There are 4 nested groupings, the coarsest first. Each group lies inside one group of the grouping before and may be the whole of it. The rows also spread widely along 12 directions, which tell nothing about the answers.
Some rows, each with its group in each grouping after it:
[  4  -7  -5  18 -41  17   1  -2  25 -10  -2   0   3 -14 -20  -8  -7   8
  14 -10  25 -15  10  13   7   9  -1  22  -3] -> q_929 q_227 q_460 zur
[  8  11   7 -23  -6  -4  13  -3  26 -17 -19 -11   8   5  -7 -13   0  11
   8 -27  11   7  18  25  29  20   7 -12   9] -> q_929 q_768 q_438 zed
[  6  36  -9 -11  31  -5   4   8   3  12  16  -9   6  26  16  -2 -13  -7
   3   5 -24   5  -4 -26  -8 -19 -12 -45  26] -> q_929 q_227 q_855 Moni
[-20 -13   9  19   3  -2  16 -10   7  12  -2   4 -16  -1 -10  -3  -4 -27
 -26   0  11 -17  -3   6  -7  14   3  10 -22] -> q_929 q_768 q_572 nizu
[  0  15 -23  15 -20  38   1   1  17  -2  -1   7  -3   3  -4   0 -33 -11
 -16  11  10 -13  -1  15   0   4 -15 -25  10] -> q_733 q_543 q_126 Bubam
[ 16   2 -15 -24  12   9  -6  13 -17   1   7  -5   5  -6  40   1   5  28
  16 -25 -12  13  -7   6   3 -24  -4 -15  29] -> q_733 q_488 q_104 Kene
[ -4 -22  13   3  18 -42   3   7 -12  22  17  -7 -20  -7 -12   0  25  -8
  -5  -6  -2   9  -6 -22   1 -16   1  13 -11] -> q_929 q_793 q_999 vosed
[-19 -19 -17  -3  28  27  12   2 -31  13 -10  -2   8 -24   1  -2   3  15
   7 -21  -2 -14   6  21  13   9   3  -4   2] -> q_733 q_488 q_650 bevof
[ -7  -7 -12  16 -30  20   1 -15  11 -14  -9   2  10   0  -2   2 -25  -2
   5  -6  12 -24  -2   5 -10  13 -18   3   7] -> q_929 q_227 q_15 rubo
[ 30  19   0 -16 -29   7 -11   9  22 -30   5  -2   8  11  33   0 -11  22
  16  -9   4  16  -2   3  -2 -20  -7  -7  28] -> q_929 q_793 q_123 rofu
[-20 -15  -4   9   3 -13   4  15 -17 -16   3 -11   3   2 -24   9  -2 -10
  26  25   7  -5   2 -19  -5 -23  -7 -13 -16] -> q_929 q_793 q_999 fugi
[-33 -18   1  18  24  27  14 -18 -23   0 -13  11  -2  -8  17   6 -20 -29
 -24   7   0 -28 -16  15 -27  18  -6  -5 -18] -> q_733 q_488 q_104 nabe
[ 13   2   6  -7   0 -14 -21   2   6   7   9   2 -14  15  -9   0  14  -3
 -13  15  -6  12   3 -21   8  -2  -3   0   1] -> q_929 q_768 q_572 Goti
[ -8  24  -1  -4   1  -9   2 -12   4 -23  -7  -2   4  35  -3   6 -18 -24
   9  28 -21 -12   2 -15  -8   0 -16 -19  -9] -> q_733 q_488 q_650 simuk
[ -7 -34 -10  -2 -21 -18  12 -17  -9  10  -1  13 -16  -9  14  11  12   5
 -16 -39   0 -15 -10  14   1  -3   4  36  -7] -> q_733 q_230 q_820 lur
[-23 -35  10  31   9  11   8   4  -5 -15   0   0   6 -15 -23   9  -3 -11
   2  25  23 -23  -1  -1 -13   2  13  14 -36] -> q_733 q_230 q_159 dobaf
[-28 -17 -11   7   8  -7   2  13 -22 -11   2 -10 -13  -2 -18  13  -4 -20
   4  26  18  -1 -13  -9 -14 -24 -19 -26 -15] -> q_929 q_227 q_460 nozaf
[  8  23  18  14  15  -6 -11  -7 -16  10   6  -6 -11 -12  14 -17  -9 -19
  21  10 -11   7  -9 -10 -19  -3 -17  -4   4] -> q_733 q_543 q_126 diz
[-15  10   3   8 -17  14  -6 -16 -14   3 -14  19 -24  -9   3 -14   5 -21
   4  13 -12 -10  11  19  -6  13   7  25 -26] -> q_929 q_768 q_438 nufi
[ -1  -2   3   3   1   1 -32  -7 -35  19   4   9 -23 -11  -5 -10  17  -6
   5  20 -19   5   1 -19  -1   2 -17  14  -2] -> q_929 q_793 q_123 Veze
[-28  -2  -7 -18  -2  10  14   3 -23   2 -22  -2 -34 -18  15 -11  -4 -15
 -16 -17  16  15  -7  45   5  -1 -13 -22  -5] -> q_929 q_793 q_97 kef
[  2 -20  -5 -13  20  20 -12  17   1 -24  -2   4  14   9  -5  20  -1  12
 -15  26  10   7  -1  -1   7  -2   7 -28   5] -> q_733 q_543 q_405 sovev
[ -6   3  -5  18   5 -31  26 -15 -10  20   9  -6   0   0   6  -1 -12 -13
  21 -31 -16 -22  -9 -14  -9 -10 -18   4   6] -> q_733 q_543 q_405 linu
[-24 -24 -24 -16  -7   5  20   1 -15  18 -22  -2 -22 -19 -28  -2  11   6
 -15 -29  14  -3  10  45  38  12  -2  -9  -8] -> q_733 q_543 q_54 Bik
[ 16  -1  18 -14   0 -17 -26  -3   5 -10  -7 -22  -9  -3 -33 -11   7   9
   6  10  16  21   0  -5  26  17 -32 -22  12] -> q_733 q_230 q_159 vokot
[-15 -11   7 -21 -12 -37  14 -13   5  -9 -13   0 -31  18   7   8   6 -23
 -30 -15   6   7 -10  14   2  -1  -7  -4 -13] -> q_929 q_768 q_12 lilup
[  4   0 -11 -15  -7  -2 -15 -12 -10 -13   0   3   0  21  24  13 -18  -2
  -9   4 -11  -1 -18 -17 -13  -8 -31 -22  26] -> q_929 q_768 q_12 sol
[ 18   5  15  -9  12   7 -20   4   1   8   2 -12 -20 -16  10 -17  -5   3
 -20  -4  22  28 -20  10   5   8 -27 -30  27] -> q_733 q_230 q_820 lur
[ 11  22  -2   8 -15  -3  13   9  26   6   5  -7   2  -1 -23 -20   4   4
  27 -10   3  -4  28   6  19  -4  18   9  -7] -> q_929 q_768 q_438 zed
[ -3 -26  18  18  31   9 -17   3 -19   9  12  -3  -6 -23  -3   1   3  -4
 -15  18  14   1 -18 -12 -13   5 -10  -4  -3] -> q_733 q_230 q_159 vokot
[ -1  27   1 -23   9   7  -7   5  -1   4  -2  12 -23  21  13  -6  13 -13
 -21  18 -22  18  10   8   7  -5  14 -12  -7] -> q_929 q_793 q_123 Veze
[ -1 -16  19   4  20 -29   4 -11   9   1  -2 -12  -2   7 -23   3   0 -17
 -17  -1   9  -1  -7 -11   8  18 -12 -10  -4] -> q_733 q_543 q_126 Bubam
[ -3   6  -3  12  -4  44   1   4   2 -22  -6   0  17  -9  15  -7 -31   4
  12   5  15 -11  -2  12 -12   5 -13 -21  16] -> q_929 q_793 q_123 Veze
[ 23  -6  -4   7   5  14 -29  -8 -10  17  11  13  11  -5   2  -4  13  19
   9   0 -28 -12   7 -22   4   9   3  28  11] -> q_733 q_488 q_104 nabe
[ -8   4 -17  -9  -4  -6  23  12  -8 -23  -4   2  18  11   3  13   6  11
  47  -4 -15 -12  21   5   9 -25  24   3 -15] -> q_733 q_543 q_405 linu
[ -7   5 -10 -28  -9 -35  10  -3  -5 -18  -1   5 -10  35  19  17   9 -10
   4  -1 -23   2   1  -9  -4 -29   5  -2  -9] -> q_929 q_768 q_12 sol
[ -1  -2 -17  -2  10   8   0   6   1  -3  12  16   3  26  18  23  -2  -5
 -20  16 -21 -11  -1 -13  -9 -21  15  -1  -7] -> q_733 q_488 q_650 bevof
[ -6  -3  10 -15  12  10   5  13  21 -28  -8  -6   2  17  -8   4  -8  -8
 -24  19  21  14   0  11   8   4   4 -36  -2] -> q_929 q_793 q_999 vosed
[ 22 -11  18  -5  15 -32   7  -8  18   9   8  -8   8   2   4   0   9   9
  -5 -35  -4   1  -2  -9  10   8   8  14  13] -> q_733 q_543 q_126 diz
[  1 -15  -5  14   7  19 -16  13 -21  24   9  -3 -19 -32 -10  -7  -2   3
  -9   8  19   8 -12   4   3  -4 -20 -14  10] -> q_733 q_543 q_54 Bik
[ 11  16   9  20 -29  34   7   0  50 -16   1  11   4  10   1 -11 -21  -7
 -16   7  17 -11  11  18  -4  12  17   9  -7] -> q_929 q_793 q_123 Veze
[  4 -19  -3 -26 -32 -20  -8  -3  -9 -34  -6  11  -6  14  33  21  16  13
  10  -9  -5   6  -3   1  -5 -21   5  23  -3] -> q_929 q_768 q_572 nizu
[ 17   1  14  -1  -6 -27  24  -2  47 -16   8   2  14  29  13  13  -4  -2
 -14 -17  -2  -8   1  -3   0  -7  26  10  -5] -> q_733 q_543 q_54 Bik

New rows, each followed by its group in each grouping:
[ -8  -8  10  23  -6  23   1  -7   5 -16   1  17  15  -4  17   4  -3  -6
  13  13  -3 -23   7  -1 -26   4  28  35 -22] -> q_929 q_227 q_15 rubo
[-10 -19  23  37 -12  30  -2   2   1 -20  -5   2   3 -33  -1 -12 -16 -12
  12  16  34 -11  -2  12 -23  11   5  22 -23] -> q_929 q_793 q_97 kef
[-17   6  -3  11  -7 -15  23  -5  18 -13  -3   3  -4  30 -17  14 -18 -33
 -11  24  -2 -19   3  -3  -8  -7   1 -13 -26] -> q_733 q_543 q_54 Bik
[ 14 -13  18   0  26 -12  -4   4  18   5  14  -4  10   8  -8   0  12   5
 -13   1   0   3   3 -22   4   3  17   5   1] -> q_929 q_768 q_12 sol
[ -7 -20   0   3  33   6  -1  11 -24  26   5  -8 -10 -30 -12 -10  14   8
  -4 -10  11   6  -4   7  12   0   1  -9   1] -> q_733 q_230 q_820 lur
[  4 -22  -1  -8  -1  -2 -16  25 -12 -17  11   0  -5  -3   5  14  10   8
   1  19  12  18  -6 -12  -5 -31   6  -3  -4] -> q_929 q_793 q_97 kef
[ 12 -16  21  14  -6 -18  14   2  25 -10   8 -11  10  -8  -3  -7   1   5
  13 -22  22  -5   0  -4  -3  -2  12  21  -4] -> q_929 q_768 q_12 sol
[ 12  15   8 -12 -42 -15  -2 -17  23 -12 -14  -7 -24   5  11 -15 -18 -10
 -12 -24  15  14 -10  20   6  11 -34  -8  18] -> q_929 q_793 q_97 kef
[ -6 -16  23 -18  12 -37   1  -4 -21 -20 -14 -17   1  -5   3  -4  23   5
  37 -12   1   9   4  -5   6   0  -2  11  -8] -> q_929 q_768 q_572 nizu
[ 11 -14  15   7  -3 -10 -15  11 -14  -8  11 -10   3 -22   4  -7   8  13
  33  -2   9  10  -4 -15  -5 -14  -7  13   7] -> q_929 q_793 q_999 fugi
[  1   0  -2   4  -7  16 -20 -24  -3  12  -5   6  -7  -3  10  -7 -16  -6
 -22  -5  -4  -6 -15  -3  -9  26 -32  -4  24] -> q_929 q_227 q_15 rubo
[ -3  36  -7  -5  -9  -2   5 -16  10   6   2  11 -10  32  26  -4 -22 -24
 -15   2 -32  -7  -4  -6 -13  -1 -13 -14  12] -> q_929 q_793 q_999 fugi
[-16  -2   3 -17  -3 -21  29 -15   3  -8 -23 -12  -6   1  10  -6 -10  -7
  -4 -43   5  -2  -3  26   9  13 -14 -12   6] -> q_929 q_793 q_97 kef
[  4  13  32   5  29 -29   4 -14  12   4   3 -11  -5  12  -1 -11  -3 -25
 -10   4  -5   3 -10 -16  -9  12  -7 -10  -5] -> q_733 q_230 q_820 lur
[  4 -15  -1   2 -15  18 -37  10 -19 -11   2   3  -7 -14 -18  -2   7  11
  13  33   8  10   3 -12   5  -2 -17   1   2] -> q_929 q_793 q_999 vosed
[ -9  32   3 -19  10   7  -4 -10 -11  -8 -10   7  -4  19  25  -8  -7 -16
   4  14 -34   4   6   3  -6   5  -4 -16   3] -> q_929 q_793 q_999 fugi
[-25  12 -11  19  22   0  36  11   4  13   4  -9  -1   6 -26  -4 -10 -24
   5   8   2 -18  11   4   1 -13  12 -23 -23] -> q_733 q_230 q_820 lur
[  8 -16 -10   9  -4  -6   9   5  13  -7  11  -1  15   6   4  16 -12   9
   1 -11   6 -11  -9 -12  -4 -13  -5  -6  14] -> q_733 q_543 q_405 sovev
[ 16  33 -15  -7  -8  -2 -13   5  -2  16   9 -10  -7   9  -6 -16  -5   7
  20  -2 -16  10   6 -15  14 -12 -30 -26  30] -> q_929 q_793 q_123 Veze
[  4   6 -19  21 -13  20  -2 -19   3  30  12  23   0   3  14  -1 -12  -2
 -14 -12 -29 -31  -2  -7  -9   7  -1  24   9] -> q_733 q_230 q_820 lur
[ -6 -18  20  17  -1 -15   0 -15 -10  -2  -7  -4 -13 -17  -5  -5  -6 -17
   0  -2  16  -4 -15   2 -10  15 -22   6  -7] -> q_733 q_543 q_405 sovev
[  7  -5   0 -23  18 -14  18   8   8 -15  -4  -7  15   9  16  10   6  15
   9 -27  -3   5   5  11  12  -9  20  -9   7] -> q_733 q_543 q_126 diz
[-12 -21 -17   9  13  19  16  10 -13  -2  -1  -4  23 -16 -17   3   4  19
  29 -10   0 -24  17   4  13  -2  15  12 -10] -> q_733 q_488 q_650 simuk
[ -4   9 -12   9  20   8  -6  10 -11   6  10   4   5  13 -13   7  -4  -8
   9  33 -19  -7   6 -21  -2 -12  -1 -20  -4] -> q_733 q_543 q_405 sovev
[  4 -11  -3 -11 -17  -5  -9   1  -8 -22  -8 -15 -11  -2   6   3 -15   1
   3  -2  24  11 -21   7  -2  -7 -41 -29  16] -> q_733 q_488 q_104 Kene
[-16   6   0   6   9  21  15 -15   3  18 -11   7 -18  -9  11 -13 -16 -19
 -35 -15   4  -9  -9  31  -2  23  -5 -10  -1] -> q_733 q_230 q_820 lur
[ -1  15   9  30  -3   9 -10  -3   9  13   5   5 -15   0 -31 -14  -7 -28
  -4  38  -1  -7   8 -11  -4  12  -6   0 -20] -> q_733 q_543 q_405 sovev
[ 11 -13  -7   3  -8 -12  22  -6  30  -1   9  -6  19   9   6  11 -10  17
  -8 -40   5 -19  -5   1   8  -1   0   2  17] -> q_733 q_230 q_159 vokot
[ -4  -4   7  25  15  -2  10 -12   8  15  14   7  17   7   4  -1 -12 -11
  -4  -6 -19 -27  -1 -23 -15   9   7  18   1] -> q_929 q_793 q_999 fugi
[  8   6  23 -13   0 -38 -12 -28   8   0  -9  -4 -20  21  -8  -6   7 -20
 -18   1 -14   6  -5 -10   8  23 -21   6  -4] -> q_733 q_488 q_650 bevof
[  6   2   9   0 -32  30 -27 -27   2  -1 -19  13 -21 -14  12 -20  -9  -2
 -19  -4   8  -1  -5  24   3  41 -25  15  13] -> q_929 q_768 q_572 nizu
[  0  -9  11  22   1 -37   4 -27 -14   0   3  -5  10   2  -4   3 -10 -12
  32  -9 -17 -24 -10 -33 -16   6 -27  17   2] -> q_733 q_543 q_405 linu
[ 39   5  19   4 -10 -13 -35  -5  17 -10  20   2  10  11   3   1   9  15
  13  16 -13   5   0 -35  -2  -3  -3  20  11] -> q_733 q_230 q_159 vokot
[ 12   1  25  -6   6 -35  15 -18  32 -17  -4 -11   5  21  10   5 -14 -15
 -18 -21   6   1 -14  -3  -3  13 -12 -11  10] -> q_733 q_543 q_126 Bubam
[ 10  -4 -10 -33   6   7 -22  12 -12 -11   3   3  -2   4  25  12  12  20
  -3  -1  -4  22  -8   0   5 -18  -4 -17  23] -> q_929 q_227 q_460 zur
[ 10 -15  -6   5 -10  24 -15  21   1 -26  11  -6  11  -5  21  12 -21  15
   3  10  31   7 -20  -8 -16 -23 -20 -24  25] -> q_929 q_768 q_572 nizu
[ 20  10  18  26   3   7   4  -4  27  17  12  -3   4 -12  -4 -20  -4  -1
   3 -13   4  -9   6  -2   1  13   9  22   0] -> q_733 q_488 q_650 bevof
[  1  12  17  -4  -8  -8 -27 -30 -15  -2 -10   5 -23   7  22  -8 -19 -26
 -20  10 -12   8 -23 -11 -20  19 -48  -9  17] -> q_929 q_793 q_97 kef
[  1 -20  -9  10  10   8 -10   2   5  -2  11   8  15  15 -20  17  -1   4
 -15  22  -5 -16   2 -25   1  -1   7  -1  -4] -> q_733 q_230 q_820 lur
[ 19  26 -25  -8 -25 -11   9   8  16   9   9  -5  -7  11   9  -3 -10  11
  14 -25  -7   6   1   2  14 -25 -16 -19  27] -> q_733 q_543 q_405 sovev
[-27 -14 -14 -14  15  27   4   1 -27   0 -15  19  -9  -7  10   5  11  -4
 -16   3  -9  -6  10  26   5   6  24   2 -17] -> q_929 q_768 q_438 zed
[ -7   2 -20   0   8  12  -7  -7   1  17  -4   1  -9  12 -29   4 -14 -14
 -32  12  -3  -8   0  -1  17  17 -24 -33  10] -> q_733 q_543 q_126 Bubam
[ 21  -2  -8  -5   3   6  -1   7  15  25   8  -3  -5 -15  -3  -9   7  20
 -15 -34   6   8   4  14  27   6   3  -3  23] -> q_733 q_543 q_126 Bubam
[-13   0  -1  10 -20  12  -9 -28  -4 -18 -13  22   0  16   5   7 -15 -21
  -6  23 -17 -26   3  -6 -18  18  -5  18 -14] -> q_929 q_768 q_438 zed
[ 12  -3   5   3 -17   2 -28   2  10  -8  10  10  -7  14  -9   4   1  -4
 -14  29  -3   6   1 -20  -1   0  -4   7   0] -> q_929 q_793 q_999 fugi
[  6  23  -2   1 -20  -5  13 -11  25  -1  -4  16  -1  24 -11  -3   5 -10
   6   0 -25 -15  27   8  15   9  25  22 -21] -> q_733 q_543 q_405 linu
[-22  15 -15  16   0   2  19  -6   7  16  -5  -7  -5  15 -40 -10 -17 -25
  -2   8  -5 -22  15  -2  11  11 -15 -22  -9] -> q_929 q_793 q_123 Veze
[  1 -26  21   3   4 -10  -8  -5  -8 -20  -1   2  17  -6  -1   3  13  10
  22   2  -4  -7   6 -15  -3   8  12  29  -9] -> q_929 q_793 q_999 fugi
[ 20  28  16  18   3  -4  -8   0  25   9  16  -6  -3   9 -12 -18  -5 -14
   7  19  -8   0   6 -20  -2   1  -3   3  -5] -> q_733 q_488 q_650 simuk
